The first 4 rows are patterns. Each new row is the sum of 2 different patterns, raised or lowered, with some noise. Before adding, each is slid sideways (what falls off one end comes back at the other) and multiplied by a number that may be negative. Names go in the order of the patterns.
In the rows, zero is written as 128.
Some rows, each with the names of its patterns after it:
[155 129 157 147 115 116 139 131 113 133 147 157 123 126 130 131 125 134 126 144 115 128 124 135 132 121 135 130 125 119 131 135 116 114 121 131 125 129 135 123 128 133 136 126 128]  H
[136 134 129 130 134 137 136 132 128 127 125 133 135 122 113 121 137 125 127 131 134 120 121 126 117 135 132 99 126 123 135 120 138 125 136 121 105 106 111 132 133 145 125 126 122]  U
[107 126 134 131 123 134 124 125 131 116 128 129 139 119 134 139 104 123 133 141 124 147 102 152 127 131 127 113 138 125 139 126 131 132 122 135 111 127 129 128 114 120 135 134 131]  E
[120 114 126 112 120 115 128 121 146 133 125 111 131 157 133 118 113 127 130 130 149 129 118 145 118 131 130 135 128 127 132 135 125 136 112 118 129 149 136 135 123 128 122 119 131]  A

New rows, each followed by the names of its patterns:
[114 115 120 111 126 125 119 121 131 104 138 126 123 119 129 131 128 121 126 115 137 137 128 100 104 112 136 123 128 134 126 123 131 124 129 136 139 100 128 103 126 119 147 119 103]  U A
[123 134 120 142 123 139 125 122 109 121 137 128 131 134 138 113 123 113 121 134 126 116 108 130 116 106 139 121 116 109 125 107 142 93 128 131 127 130 114 126 109 120 126 123 130]  U E
[93 113 89 109 111 117 100 111 81 132 94 113 103 90 109 103 116 103 104 112 96 121 96 105 93 101 89 101 112 115 112 83 107 120 110 110 116 108 102 112 86 103 107 127 97]  E A
[129 142 145 148 101 131 139 153 138 127 140 121 132 132 125 148 121 120 123 138 133 133 137 132 129 150 150 132 122 156 131 164 152 127 130 143 142 133 140 163 168 140 133 141 125]  H A
[134 163 148 144 174 185 191 143 146 140 156 151 162 143 160 140 148 142 151 148 142 158 154 151 140 149 163 155 145 138 157 150 150 152 154 157 158 168 143 147 200 153 181 163 147]  H U
[133 139 136 138 125 132 144 124 123 120 133 139 140 115 149 137 125 124 119 125 136 142 102 130 127 135 128 131 128 139 124 100 105 120 139 137 136 128 132 127 136 141 130 131 139]  U E
[111 168 142 126 120 151 116 118 99 141 155 149 144 127 120 114 120 143 136 126 118 126 134 117 120 124 132 126 125 143 136 129 133 147 136 115 136 130 122 118 140 137 109 141 99]  H U
[103 110 108 116 122 95 108 106 110 108 108 121 111 108 119 130 109 116 128 134 117 112 99 108 105 128 109 83 100 121 122 86 109 81 77 122 130 88 115 123 104 87 83 116 110]  H A
[131 114 128 121 129 106 116 93 100 120 132 92 82 104 127 124 120 108 114 88 98 109 84 124 113 123 104 111 109 114 109 115 106 132 128 117 94 105 104 118 116 123 117 101 116]  U A
[142 125 138 144 131 150 133 128 129 144 139 136 137 146 128 145 144 130 130 137 115 142 135 148 139 144 143 154 134 134 129 137 143 146 140 135 141 145 144 125 135 146 153 146 144]  U A
[105 104 106 124 119 109 114 125 116 103 107 115 110 117 120 99 99 137 111 89 103 89 84 124 115 105 126 142 120 89 78 100 115 109 112 105 98 111 93 117 103 107 99 106 116]  H U
[136 150 138 103 124 140 135 141 136 107 117 128 147 112 150 128 139 122 114 116 116 132 140 144 145 140 126 126 133 129 139 138 147 148 136 140 144 134 151 146 139 120 134 128 128]  U A
[145 121 107 149 115 121 117 130 110 134 111 129 117 128 115 106 124 134 129 125 114 125 112 121 126 113 108 127 112 111 105 121 126 139 124 116 108 121 151 126 110 114 119 122 117]  E A
[158 148 146 139 166 156 166 152 168 160 127 149 152 175 156 148 131 175 162 152 166 139 172 147 145 136 145 165 156 179 139 154 152 164 147 150 165 167 168 143 158 162 157 149 166]  U E
[144 154 180 160 148 133 147 153 147 178 158 122 167 140 160 149 167 151 158 151 144 134 148 142 148 167 171 160 155 155 158 148 146 160 153 145 154 138 146 138 156 152 165 146 145]  U A
[135 162 155 129 127 144 136 119 141 154 154 122 129 142 135 132 142 137 143 121 133 125 145 141 112 139 133 137 124 143 137 130 120 116 124 124 139 143 141 133 139 138 138 138 157]  H U
[148 161 164 132 129 161 141 147 150 162 171 155 151 141 142 140 170 144 154 130 150 135 155 152 136 164 147 143 127 156 147 124 155 144 144 129 149 134 164 123 150 149 144 159 161]  H E
[115 83 134 111 101 113 110 134 105 116 110 113 111 110 113 106 99 110 109 104 107 110 118 112 93 103 117 118 98 106 103 109 109 101 114 108 116 106 119 116 93 123 114 137 118]  H E
[116 130 118 142 111 133 128 126 119 106 131 127 120 110 118 128 117 128 117 119 124 128 120 116 127 150 126 133 138 115 115 128 129 107 125 141 141 120 121 132 120 124 135 106 133]  H E
[96 128 120 108 117 129 142 113 113 114 114 114 121 115 131 103 112 117 133 125 106 125 120 112 107 126 128 108 113 108 117 132 118 127 109 123 115 125 111 121 152 130 151 131 104]  H U
[118 125 113 133 116 138 123 127 131 141 155 126 116 105 126 128 131 133 122 118 135 115 121 121 127 125 126 130 126 120 134 126 125 120 140 131 127 118 132 127 121 135 117 114 144]  U A
[91 148 130 115 112 103 136 119 134 127 121 127 121 137 106 122 148 125 136 133 119 119 136 106 108 132 142 146 124 117 122 128 110 130 122 146 104 128 131 108 122 122 142 122 140]  H E
[135 130 126 107 122 132 127 119 128 131 133 135 121 126 133 152 127 156 140 118 121 129 131 118 139 137 156 134 110 127 135 137 132 142 123 137 129 129 134 121 130 133 139 126 125]  H E
[90 86 112 114 130 104 102 109 125 118 107 111 113 112 117 112 105 103 107 112 98 102 76 90 124 113 101 109 122 96 91 89 100 116 111 77 108 99 117 91 127 104 119 97 83]  H U
[116 115 114 104 129 114 128 108 111 117 115 110 110 140 115 107 118 131 110 131 102 117 110 121 125 105 111 110 117 89 113 94 95 138 128 105 113 139 117 94 84 119 133 115 110]  H E
[121 128 125 119 122 117 128 121 134 103 117 129 123 125 129 127 119 129 97 138 114 112 119 99 120 108 129 115 136 128 115 112 113 144 125 113 99 116 127 127 140 109 113 138 117]  E A
[136 142 147 135 152 156 148 114 126 131 151 141 149 158 137 151 159 151 156 151 177 143 171 141 130 136 169 142 104 142 166 180 141 140 143 126 140 156 127 165 131 140 133 149 148]  H A
[146 133 156 162 148 152 150 151 135 151 126 133 137 157 140 96 137 127 139 151 149 131 123 151 145 113 127 143 140 133 139 142 133 137 132 144 154 153 134 121 140 129 145 142 152]  H A
[90 103 122 131 127 120 125 96 122 127 129 117 136 108 142 121 120 117 105 128 121 120 104 114 129 113 122 110 122 112 111 105 102 129 126 94 103 113 129 112 124 120 123 109 99]  U E
[140 141 112 116 128 144 138 153 110 151 129 129 124 117 135 118 139 119 128 126 125 132 124 132 129 120 119 140 138 129 124 108 130 137 145 127 131 136 121 134 120 134 131 141 124]  E A
[118 113 122 148 129 132 108 117 104 114 122 124 107 105 118 120 103 100 105 114 114 118 124 108 110 126 134 120 108 137 118 133 122 116 115 126 128 100 115 155 136 118 109 126 109]  H U
[151 171 125 170 146 148 150 138 150 133 153 152 148 153 144 159 125 142 147 140 139 143 132 153 146 132 140 160 149 147 147 127 128 138 139 151 161 156 137 148 165 129 144 154 165]  U E
[128 115 119 116 101 97 100 123 121 110 114 95 98 134 132 111 118 134 122 109 98 121 119 114 120 126 109 110 101 136 116 121 114 120 117 108 116 112 130 118 89 126 124 128 109]  H U
[114 119 110 124 138 117 133 124 130 128 126 128 149 121 157 137 132 126 136 111 106 125 150 155 130 135 127 137 139 135 141 149 128 127 130 117 126 123 151 128 98 116 140 150 118]  H A
[94 92 90 102 94 96 81 85 83 97 92 76 98 68 84 111 103 94 96 113 89 83 60 93 96 103 91 76 86 101 92 104 93 95 75 89 104 77 99 93 99 86 86 102 102]  H A
[115 95 119 110 111 102 119 138 99 127 120 113 96 108 105 95 104 125 134 98 114 106 105 93 118 97 108 114 108 96 99 112 80 135 85 104 95 108 125 85 94 89 110 100 101]  H E
[135 125 139 135 144 128 131 128 124 124 132 130 142 127 128 125 141 145 132 129 135 130 124 129 142 130 127 137 128 127 155 137 134 126 140 128 133 126 151 150 165 155 123 122 124]  H U
[118 116 114 124 110 119 106 101 116 129 126 115 115 122 96 105 119 117 103 125 89 122 105 117 112 119 124 111 109 115 137 120 105 109 105 116 117 131 108 103 131 111 119 104 119]  E A
[159 158 122 124 131 145 141 157 137 151 125 145 142 147 145 139 152 148 141 134 142 145 134 133 132 133 135 147 144 136 144 148 141 134 138 154 145 165 136 128 127 154 138 135 142]  H U
[183 161 140 148 165 173 155 171 158 148 168 151 156 166 155 155 154 163 163 150 165 146 146 153 173 165 154 144 152 153 147 159 153 143 153 147 154 144 156 166 170 176 164 136 151]  H A
[122 142 145 126 129 137 150 136 132 137 137 128 160 137 155 161 123 123 133 145 117 127 172 162 126 120 138 119 156 115 133 144 123 148 121 142 126 130 137 132 138 121 152 141 123]  H E
[115 121 138 130 131 122 122 115 111 120 116 112 115 96 109 114 119 113 138 129 112 99 121 137 128 113 87 117 116 127 132 129 108 140 107 106 107 114 122 121 136 125 116 122 112]  U A
[115 98 108 143 140 122 132 141 129 122 104 144 136 136 127 136 112 129 117 153 128 115 120 133 145 125 127 130 124 127 130 130 148 134 125 128 129 124 132 125 127 117 142 135 103]  H A
[109 112 126 126 115 96 113 127 119 114 124 120 111 116 110 110 123 127 93 120 121 110 110 128 122 121 123 89 117 106 122 121 123 122 116 119 123 124 121 116 127 115 123 121 120]  U E
[111 130 113 137 122 127 130 141 154 125 114 103 125 125 130 132 121 118 133 114 120 120 126 124 125 128 126 118 132 125 123 119 139 130 126 117 131 125 120 133 114 112 143 115 125]  U A
[122 127 128 126 154 146 129 110 148 176 144 121 121 132 131 142 155 132 118 154 124 113 135 117 117 145 148 132 128 155 114 107 109 160 145 139 126 135 122 127 122 138 121 134 112]  H A
[117 122 130 118 119 110 129 134 126 117 121 134 118 116 130 138 129 129 112 115 164 125 124 114 132 108 129 117 127 152 144 138 112 123 101 116 137 131 111 109 123 109 130 98 115]  U E
[123 123 126 134 128 116 140 123 122 123 143 129 125 125 125 117 110 129 119 91 123 88 103 125 135 109 134 141 119 97 102 150 129 116 110 124 121 127 127 136 117 140 111 122 132]  H A
[135 135 127 130 126 144 124 134 134 136 132 134 151 141 126 129 137 136 121 130 134 138 141 129 136 153 135 141 133 139 127 157 128 162 166 142 137 140 133 109 139 148 160 125 128]  H U
[110 129 110 117 91 137 110 108 131 117 117 96 118 100 147 90 110 124 129 134 103 120 104 111 118 110 117 102 132 116 89 114 102 106 120 121 103 133 132 106 95 93 115 121 117]  H E
[115 129 118 93 98 106 130 124 137 135 119 132 141 118 113 128 128 119 130 136 140 117 116 125 127 111 108 111 138 109 118 121 132 114 109 122 110 125 118 92 124 106 118 107 133]  H U
[113 113 140 110 116 119 122 111 118 118 120 108 123 101 90 116 117 111 129 119 108 108 116 116 97 85 116 102 109 102 117 106 132 111 122 101 121 137 118 110 97 114 119 123 132]  H A
[135 99 116 140 150 121 108 137 135 130 114 133 130 114 128 138 115 139 118 137 126 133 126 126 130 129 125 142 144 127 110 134 135 139 128 136 137 124 139 141 129 138 138 140 113]  H A
[118 116 99 114 85 113 112 73 98 90 110 106 123 105 103 97 118 106 126 119 112 96 107 104 115 108 112 122 112 111 110 105 131 114 121 112 123 84 97 109 116 112 83 78 118]  U A
[121 140 123 124 124 123 133 128 106 130 122 144 131 135 114 130 121 118 116 124 139 130 146 138 129 137 140 142 130 136 121 131 138 143 129 110 125 140 144 127 120 124 122 126 137]  U A
[133 126 144 129 134 125 159 154 174 162 120 119 126 136 123 141 140 150 128 129 128 128 124 133 131 146 125 128 124 144 148 133 130 136 131 124 130 146 130 124 138 129 127 159 140]  H U
[121 151 128 154 148 115 123 145 131 127 136 150 150 128 113 125 131 137 130 105 135 124 137 125 132 128 107 131 136 114 127 128 130 113 116 122 127 120 130 127 134 134 130 118 120]  H A
[104 124 118 86 118 108 116 109 118 110 118 111 93 107 105 121 114 137 132 119 105 117 123 120 121 136 127 120 131 113 119 118 128 124 112 106 116 126 121 108 116 125 123 116 119]  U A
[157 133 165 144 152 135 131 152 158 157 150 144 148 138 144 138 140 137 144 126 135 140 150 142 146 148 148 136 145 170 147 138 136 136 148 148 167 140 143 164 124 145 150 158 144]  E A
[122 115 112 133 135 124 111 127 131 119 119 123 116 110 118 126 98 121 99 95 130 156 110 121 130 121 92 94 119 127 136 135 136 111 119 91 134 122 129 106 112 127 111 114 116]  H U
[107 135 144 141 149 144 126 149 133 129 140 144 147 129 145 153 115 139 130 141 135 171 120 164 132 138 133 118 148 128 136 134 128 135 121 143 117 149 142 136 111 132 167 145 132]  E A
[154 106 122 128 121 137 114 134 118 145 132 126 124 128 167 136 123 120 142 139 126 142 128 141 145 120 130 137 130 136 133 131 146 129 136 111 131 128 136 155 140 124 121 130 110]  E A
[126 143 111 124 135 127 112 104 130 130 121 127 116 115 126 128 138 130 123 120 117 123 120 117 116 129 113 114 124 133 125 133 129 122 108 129 144 124 112 117 123 108 125 119 112]  H A
[154 135 123 134 153 147 137 141 150 135 149 152 141 160 146 148 133 153 125 128 161 155 136 113 141 133 170 123 141 137 131 152 140 133 138 141 138 133 148 137 152 137 141 135 161]  E A
